All groups share one centre, and each spreads out both ways along 9 directions, with some noise.
Some rows, each with its group after it:
[ 16 -19   6  24 -38  -5  16 -10  -1  10 -14  -7  28  16  -8] => Rogu
[ -5  -6 -28 -34  15   3 -20 -14 -34  38  13  -6   2 -14  17] => Bevos
[ 12 -16  20  40  -5  -7  12  28 -31 -24 -63  -7   0  22 -23] => nufa
[ 17 -46  14   6 -19 -19  54  -9  30   7 -12 -29 -16  -3 -12] => Rogu
[ 19 -49  34  19  14  23 -44 -25   0 -17 -54  24 -17  29 -14] => Bevos
[ 14  15  -4  17  -7 -25  13  36  -2  21  -9   0  -7   3  -6] => sak
[-31 -10  29  11  -2 -39   2  39  11 -21 -42 -32  -7  -3 -24] => nufa
[-13  31  18  31  34 -14  -5  30  15  -3  11  33  -7  23 -15] => zaked
[ 24 -54 -13  -8 -45 -27  17 -22 -16 -16  -3 -18  -5 -16  -8] => zaked
[-10 -24 -17   7  37  11  18   5   7  -9   5   2 -19   4  15] => zaked
[-10  16 -13 -14  14  35 -29 -20  12 -22  25  22   1  -2  19] => nufa
[-13  27 -12   4  21  19   1   6  16 -41  35  32  -5 -10  11] => zaked
[  0  11  26   0  20 -30 -13  19  14  31 -15 -18 -25  26 -26] => sak
[  5 -12  16  19  -8 -19  20  -3 -18 -35  -5  -5   5  21 -33] => sak
[ 12  -1  -6   0 -20 -40  46  -1   0  45  31 -20   7  -4 -11] => peku
[-15 -10   6   2  30 -28  14  37   6  23 -18 -11 -23  -9  -2] => nufa
[ 24  -8  -2  37  -6  12  27  22 -31  15 -43   4   9  16   4] => Bevos
[ 13  -5 -10 -12 -32 -24 -34  -3  -7  -6   6  11  -2 -11  -5] => gisi
[  0  44  25 -15 -15 -17  -8  32 -14 -32 -18   7  -7 -34 -18] => Rogu
[ 42  50 -23  -5  20 -15 -36  59   4  -3  -6  26 -76   4   3] => zaked
[ 22  -4 -10  28  -3  -8  -5   7 -11  14  -9   5  -4  37  -7] => nufa
[-17  42  -2  -6  31  12 -30  22   1   3  -9  -6  -8  14   6] => nufa
[ -3 -10 -27  24 -42  -4  -3   0 -10 -36   3  -4  31  15   3] => peku
[  0   1 -30  13 -18 -21  14  15 -11  17  17 -12  15   7   5] => nufa
[-21 -11  24 -20   0 -10  -9 -11   4  12 -14 -29   6  -2 -13] => Bevos
[ 18   3 -24  10  -9 -41  -6  38 -39 -39  -4  11 -27  -1 -18] => Bevos
[ 17  -6 -21  36 -10 -11 -19  15  12  -6   3  19  -6  37  -1] => peku
[ 25  -7 -12  29 -45 -47 -24  25  14 -19   4  22  -9   9 -16] => nufa
[ 10  -4 -23  12   4 -21 -23  40 -26 -12 -19  21 -23  -9   5] => peku
[-23  16  17   2 -20 -57  24  43 -28 -60 -14 -26   0 -18 -40] => Rogu
[-17   3  27 -20  24   6 -42 -15   6 -12 -14 -16 -13  23 -19] => peku
[-18 -30   4  12   2 -18  -9  22 -20   1 -46 -29   2   7  -7] => peku
[ 19 -22  33  11 -16   8 -47  -8  33 -38 -36  36 -20  -6 -10] => sak
[-10   8 -14   6   9  17 -22  -6 -10  28  -9 -21  18  38   8] => Bevos
[ 21  -1 -30  -6   3  -7 -23  -1   0  12  27  28 -23  -2  11] => gisi
[ -1  39 -25   2  37  36  -3  34  28   2   4  24 -29 -12  40] => zaked
[ -9  17 -42   7  17  15  -1  30  -8   2  10  19  -1 -13  34] => sak
[ 14  -3  15  -9 -16 -15   7   1  24   1 -10 -25 -20   6 -15] => Rogu
[  1  23  11  -4 -10 -15   2  14  29 -13 -11 -41 -19  24 -19] => Rogu
[-21 -24  23  -2  30  -3   8   0   1  -8 -20 -11 -10   1 -12] => gisi
[ -7  -7  23  33  22  23 -15  13  26 -14 -39   8  -6  31   0] => zaked
[-37  15   1 -18   8  17  29  10 -11  -3 -15 -37  23 -25  16] => zaked
[ 12  -7  24  11  -5 -25 -16  35   6   4 -44  11 -23 -12 -11] => peku
[  2   4  -8  25  -8  -2  14  31  -4   6 -27  -9   4   7   5] => gisi
[ 23 -10  11  16 -33 -22  59 -11  14  31  16 -14  17   4 -14] => nufa
[ -2 -33 -18  15 -54 -13  13  -1  -6 -29  -4   1  35 -23   9] => peku
[-17  -6 -11  39  11   8  25  19  35  29  -6 -18  16  31  16] => peku
[ 17   3   4  -2   0 -29 -15  22 -37 -25 -11  20 -24  -9 -22] => sak
[  7 -65 -26  17  32 -27 -31   1 -25  19 -15  -2 -30  41  -5] => sak
[ -5  -9  11  27 -10  -2   1   4  17  21 -19  -9  19  23  -3] => zaked
[ 10 -36   9   3 -16 -44 -22  14  19  48 -22  -8 -15  -1  -8] => peku
[  8 -13 -32  33  -7 -20  12  18 -16  26   2 -10  10  33   2] => nufa
[ 13 -18  25   2  14 -42  12   9   2  22  -2  -3 -31   5 -28] => sak
[ -5  13 -38  -2   1  -2 -27   1  -2 -25  34  13  -5   8  10] => Bevos
[  8  -6  12   5 -17  -8  -2  -1 -21 -21 -23 -18   3  18 -21] => gisi
[-48  22  38 -19  11  -2  22   9 -15 -18  -9 -12  32 -38 -10] => zaked
[ 26 -24  38  10 -21 -19  12  -1  28   7 -13  29 -15 -25 -13] => Bevos
[ -6 -41  26  12 -58 -85   7  -3   7  19  -2 -32  23  11 -47] => gisi
[ -7 -50 -25  11  -8  -4 -48  -7 -24 -46 -19  14  -3   6   5] => peku
[ 12   2  15  -4 -14 -12 -24   9  12  -4 -16  13 -14 -12  -7] => sak
[-26  29  -6  -9  25   7   5  21   4  22   8  -2   3 -15  15] => zaked
[-36 -17 -13  32  37 -10  -7  22  -8 -35  -2   8   0  28  -3] => Rogu
[  3 -12  -2 -14   6 -31   7 -17  -5  19  33 -13  -7  12 -20] => gisi
[  7 -67  18   8 -33 -40   0 -16 -30 -66   2  47   1 -41 -28] => Rogu
[-37   4   7  -6  22   7   0   4  21 -25   1 -16   1  -2   2] => Bevos
[  8 -12  -5  21 -21 -17 -17  -4   2  -9  -4 -10   8  38 -15] => nufa
[  8 -56   4   6   6 -56   9  26  -8  45 -27  -7 -28 -15 -11] => gisi
[ 26  12  19  28  19  -4  12  26  17 -29   3  55 -37  -5 -10] => sak
[  9   4  22  24   0  -9   6  14  52  22  -1  15 -11   8  -3] => Bevos
[ -4  -6  16  -1  11 -37 -16  29 -26 -18 -20  12 -22 -14 -22] => Rogu
[-10   9  13 -23 -13  -8  -6   2   6   1  -4 -11   3 -26  -1] => sak
[ -2  42 -18   0 -15 -23 -15  21  -5  24  10 -29   7  28  -7] => Rogu
[ 28 -18   9   5  34 -14  14 -10 -17   9   3  -2 -40  38 -29] => gisi
[ 21 -24 -10  15 -13 -21   5   8 -11   7 -13  -3 -10  10  -7] => gisi
[ -1 -61   4  12   5 -45  37  10  -9  -7  -5  -1 -17 -14 -16] => Rogu
[ -3   9  -3  -5 -11 -36 -20   8  11  19  22   2  -3   3 -11] => gisi
[-22 -29 -16  12  42  -1  31  27 -11 -44  -5  10 -26 -19   9] => Bevos

New rows, each followed by its group:
[ -4 -11  18   1 -23 -34  -4 -10  -8 -12  16  10  15  -8 -26] => zaked
[ 17  31 -12  24 -16  22  43  -7  -7  26  15 -11  33  29   7] => nufa
[-11 -26  -2  13 -22  -8  -3 -16  21 -19  14   5  20   3   0] => gisi
[  8 -18 -20  45  11 -35 -10  29  -8  11   8  26  -9  34  -7] => Rogu
[  9  24   0  25   4  27 -15  14  -2  -6 -27  10   4  25   5] => Bevos
[ -1  20  21   2  12 -25   2  19   6  19  -7 -15 -15  16 -23] => sak
[-39  35  31  -8 -14 -39  10  24  -5  11 -14 -56  27   6 -31] => gisi
[ 21  14 -12   4 -34  14 -29 -18 -20   5  -1   6  24  18   4] => Bevos
[ -1  -7  -5  14   6  -3  34   7 -18 -23   2  -1   1   2  -7] => peku
[ -6  -7   3 -13  43  20  10 -15 -13 -13   4  -6 -19   8  -1] => gisi
[ 52   7 -36   5 -25 -34 -35  20 -18  29  11  22 -29  18  -3] => gisi
[ -9   3 -18   8   2 -45  20  42   6  62   9 -15  -2  -7   5] => gisi
[-37  -2   9  -6  55  -2  45  38  -9  48 -40 -61 -11   3   7] => Rogu
[ 18 -21   7  25 -14   2  19  -3  11  28 -22 -10  11  19  -2] => Rogu
[-33  45  -3 -40   8  -8  10  15 -25   5  17 -32  13 -28   1] => sak
[ -6   5 -20 -13  -6  13 -28   3   5 -11   3  15   3 -22  23] => sak
[-22 -44  18   3   3  -7  23 -10   1 -16 -16 -13   9 -17  -6] => gisi
[ 20  -3 -22 -14  21 -21 -19  23 -10   6   0   5 -52  -1   1] => zaked
[ -7   1 -26  14  19   6  19  11 -26 -29  11   5   0   9   6] => peku
[  8  13   3  -5  11  12  16  18 -11 -15 -13  11 -17 -22   6] => gisi
[ 18 -48  -5   0  -8  -5   3  -6 -13 -14 -13  21 -15 -27   5] => gisi
[ -4   4  11  34  13 -29  -4  28  23  81  -3   7  10  28  -3] => zaked
[ 22   9 -10  25  25 -11 -16  43 -12  -2 -13  36 -37  12  -1] => sak
[ 21  -1 -12  -4 -19 -22 -63   4  14  19  -1  14 -18  10  -1] => sak
[  7 -13  -9   3  42  -6  -6  30 -10 -13 -33 -15 -55  20  -3] => zaked
[-12  -7  -5   4  49 -34 -30  39 -21   2  -9  21 -39   3 -10] => Rogu
[-42 -13   4 -27  22 -27 -24  -1  -6 -23  -1 -41  -9   7 -19] => Bevos
[-15  22   8   4   3  -9 -23  20   4   0 -16 -15   2  15  -8] => gisi
[ 43 -27  13   4 -29 -26  14  -8  15  73 -27 -43 -16  32 -18] => Rogu
[ -1 -17 -18  11  14  12 -13  -3  -1 -39 -12 -20 -18  41  -3] => zaked
[-37   0  -1   1  63  -5  24   3  35  34  39  -3 -12   7  11] => gisi
[ 15 -13   7  17   2 -39  -7  61 -36  -4 -60   6 -34 -13 -18] => peku
[-44  22  21 -13  53 -18 -17  18  -7  23   9   6  -2  -4 -11] => zaked
[-15 -22   7 -19 -41 -30 -10  -5  -9 -13  -7 -12  19 -34  -9] => gisi
[ 33 -28 -23  13  26  -1  -5  -6   6  13  21  36 -41  18   6] => gisi
[ -4 -42  16 -18 -21 -27 -16 -12 -25 -38 -19  -4  -4 -26 -19] => nufa
[  7  25  27   0 -34  29  -3 -21  -9 -51 -11   7  26  -1 -11] => nufa
[  7  -9 -28 -16   3   6  15  19  -8  14 -23 -31 -23 -13  21] => zaked
[ -4 -26 -16  31  -4 -18  39   9   0  18   6 -12  16  15   1] => Rogu
[ 32   6   6   3  17  17 -24  22 -34 -22 -54   5 -37  17 -10] => gisi
[ 23 -46  -2  10   2 -54 -19  20  32   9  12  45 -54 -19  -7] => nufa
[ 41  25  -7  18  -8   1  12  21 -31  -6 -21  -5 -16  34 -16] => gisi
[ 12 -10  26   5   3 -10 -11   8 -15 -40 -26  20 -21  -9 -25] => sak
[-14   3  13  26  12 -16  11   4  15 -13  28  36   9  -2 -11] => zaked
[-13 -23  -1 -12   0  -8   5 -15   1  -6   1 -23   2  -1  -3] => Rogu
[  1 -39 -23  -1   0 -21  26  -9 -23   1  20  -2  -3  -9  -3] => peku
[ 14 -20 -24   9   0 -26  32  24  -4  -7  24  31 -23 -34   8] => Bevos
[  3  10  39  21   6 -43 -20  27  -6   7 -21  10 -11  22 -40] => zaked
[ -1  19 -30  10  10 -22   6   2 -19  44  24 -50   8  69 -14] => gisi
[-13  -7   2  17  43  -8   7  11   8 -22  19  28 -21   7  -5] => zaked
[ 13  38   5  -2  -8 -17  -4  29  -8   6  -2   2 -14  -4 -11] => gisi
[ 16  22  20  16 -10  -3   1   8   1   5 -17  -8   3  26 -20] => nufa
[ 10 -22  -1  -2  -6 -29 -29  25 -18  11 -37   0 -23 -10  -7] => gisi
[  9   4  -3  -1 -32 -36  38  15  -1   4  10 -17   3 -20 -10] => Rogu
[  2 -19  -7   6  22 -38 -12  18   6  43   2  -3 -26  13  -7] => gisi
[ 13  15  26  20 -43 -29  12   1  12  -9  -4 -21  17  28 -37] => sak
[ -1 -54  27  -9   5 -26 -26 -26  22  26 -14 -14 -16  16 -21] => peku
[ -8 -15  39 -17 -17 -36  40  16   7 -22 -13  -1 -10 -60 -21] => Bevos
[ 26  25   5   8  -9   4 -57   9  20 -36  -5  36 -26  18  -8] => zaked
[-12  10  29   4   1 -37 -10  -6  19   1  12 -17   2  33 -37] => gisi
[ -4   5 -30  28  10   3   1  12  21  -2  33  22   2  17  18] => Rogu
[  9 -10   3  34 -16  -9 -30  44  14 -13 -48  23 -13  -1   2] => peku
[ 24 -30 -10  34 -37 -50 -27  19  10  22 -18   4  -6  30 -17] => gisi
[ -2  33  13   0   0   4 -11  10  24  31  -3  -3   6   5   4] => Bevos
[ 34   7  18   0 -72 -24 -36 -14  32 -14   7  22   5  -7 -18] => sak
[ 13 -17   6  -1 -25  20 -14  -8  14 -17 -30   5  -3 -14  10] => zaked
[ 11 -20 -16  -6 -11 -28 -27 -18  -5 -14  32  14 -13  10 -13] => zaked
[  5   2 -32  22  14 -27 -39  18  14 -12  38  41 -26  24   0] => Rogu
[ -3  -4 -12   7 -24 -38  12  35  20  33   9  11   4 -38  11] => gisi
[  0   6 -33  30  -4  -9  -9  23 -31 -11 -11 -11  12  41  -2] => sak
[ -1 -23 -18  15  27  -4 -11  25 -17   4 -22   8 -21   9   8] => sak
[  5 -15  18 -19  11   0 -31   0  12 -11 -17  29 -33 -35   2] => sak
[  4 -10  12  -3   2 -33  27  -9   8  11  33   0  -7  -4 -21] => gisi
[ 14 -34 -23   5 -12 -69 -32  11   9  36  19  -6 -26  23 -16] => nufa
[-19  -4 -11  32  30  19  18  18 -26 -43 -21 -11   3  32  -2] => peku
[ 16   0   0 -26 -24 -22 -11   0 -12 -18   9  13 -15 -37  -7] => zaked
[ -5 -14 -23   9  10 -25  40  34 -45  14 -14 -29  -2  -1  -3] => Bevos
[-14  11  -9 -12  17 -52  22  18 -32  -8  47   3 -13 -14 -25] => zaked
[ 13   6 -11  21 -41 -21  34   4  26   0  13 -31  14  24  -9] => Rogu
[  1   1  -4  -7  -9 -12 -22  -1   9 -36  24  30 -13 -20  -3] => Rogu
[ 11  -3   1   9  -3 -37 -17  32 -20  25 -31 -16 -17  19 -18] => sak
[  7  17  -2  -5  -8 -24  23  15 -28  -2   8 -12   0  -4 -15] => peku
[  3  -6  32   2   8 -15  18   6   1 -21 -13   8 -16 -14 -25] => sak
[-24  29  36 -40  14  39 -83 -17  67  -8 -14  14 -17 -21  16] => sak
[ -8  64  -5 -12   3 -20   3  53  -2 -12  14  12 -16 -32   2] => Rogu
[  2 -42   2  20   3   4  10   6  19  -1 -20  17  -8 -12  13] => sak
[ 10 -29  10   3   9 -15  14   2 -12   3 -11  -4 -14   0 -13] => gisi
[ -7 -14  -5 -24   9 -35 -23   5 -18  -1   9   3 -22 -18 -11] => Rogu
[ 62  16  14  15 -11 -21   9  42 -30   3 -38  21 -44  -2 -24] => gisi
[ 11 -29 -16   5  28  -1 -40  14  -9  11 -26  14 -39  15   7] => gisi
[ -7 -46  32 -17   0 -25  39 -27  14  31   2 -28   2 -17 -16] => peku
[  0 -22 -11 -14  -2  -8 -25 -29  -5   4  19  -5   0  13  -5] => nufa
[-16 -29  -6   2  12 -38  14  13  10 -12  13  -9 -18  -2 -11] => Bevos
[ -6 -18  25  -4  -7 -46  12  15 -24  23 -27 -27   1  -3 -30] => zaked
[  8 -19   1   6   3 -20  18  11   6  16  -6  -6 -13  -2  -5] => Rogu
[ -8 -70   0   9 -18  -8  -1 -40 -30   6 -12 -11  32  10  -9] => Rogu
[  8  -8  10  -8  16 -14 -28   8  11  -9  -5  17 -38  -8  -8] => Rogu
[  4  12  -8  10  -8 -32  14  24  -1  30  -3 -32  -4  22 -10] => Rogu
[-30  12   2  -9 -34 -36 -28  -6   7   4  15 -34  33  16 -19] => gisi
[ 32  43 -25   3  13  26 -11   3 -16 -13  14  14 -20  30   4] => gisi
[ -3  -3 -28  -7   7  17 -22 -14 -11  13  16   5   8  10  18] => Bevos
[ -4 -37   6  16  29   8 -32   9  28  16 -37   6 -28  18  10] => sak
[ -2 -20   6  23   5   0  38  -1  -3 -16  -5  -7   6  15  -8] => peku
[-12 -12  11 -15 -14  -7  -1 -28  14   7  13 -22  17   6  -9] => peku
[ 18   8  13  31 -16 -32   6  19   2   1 -10  -7  -3  38 -32] => sak
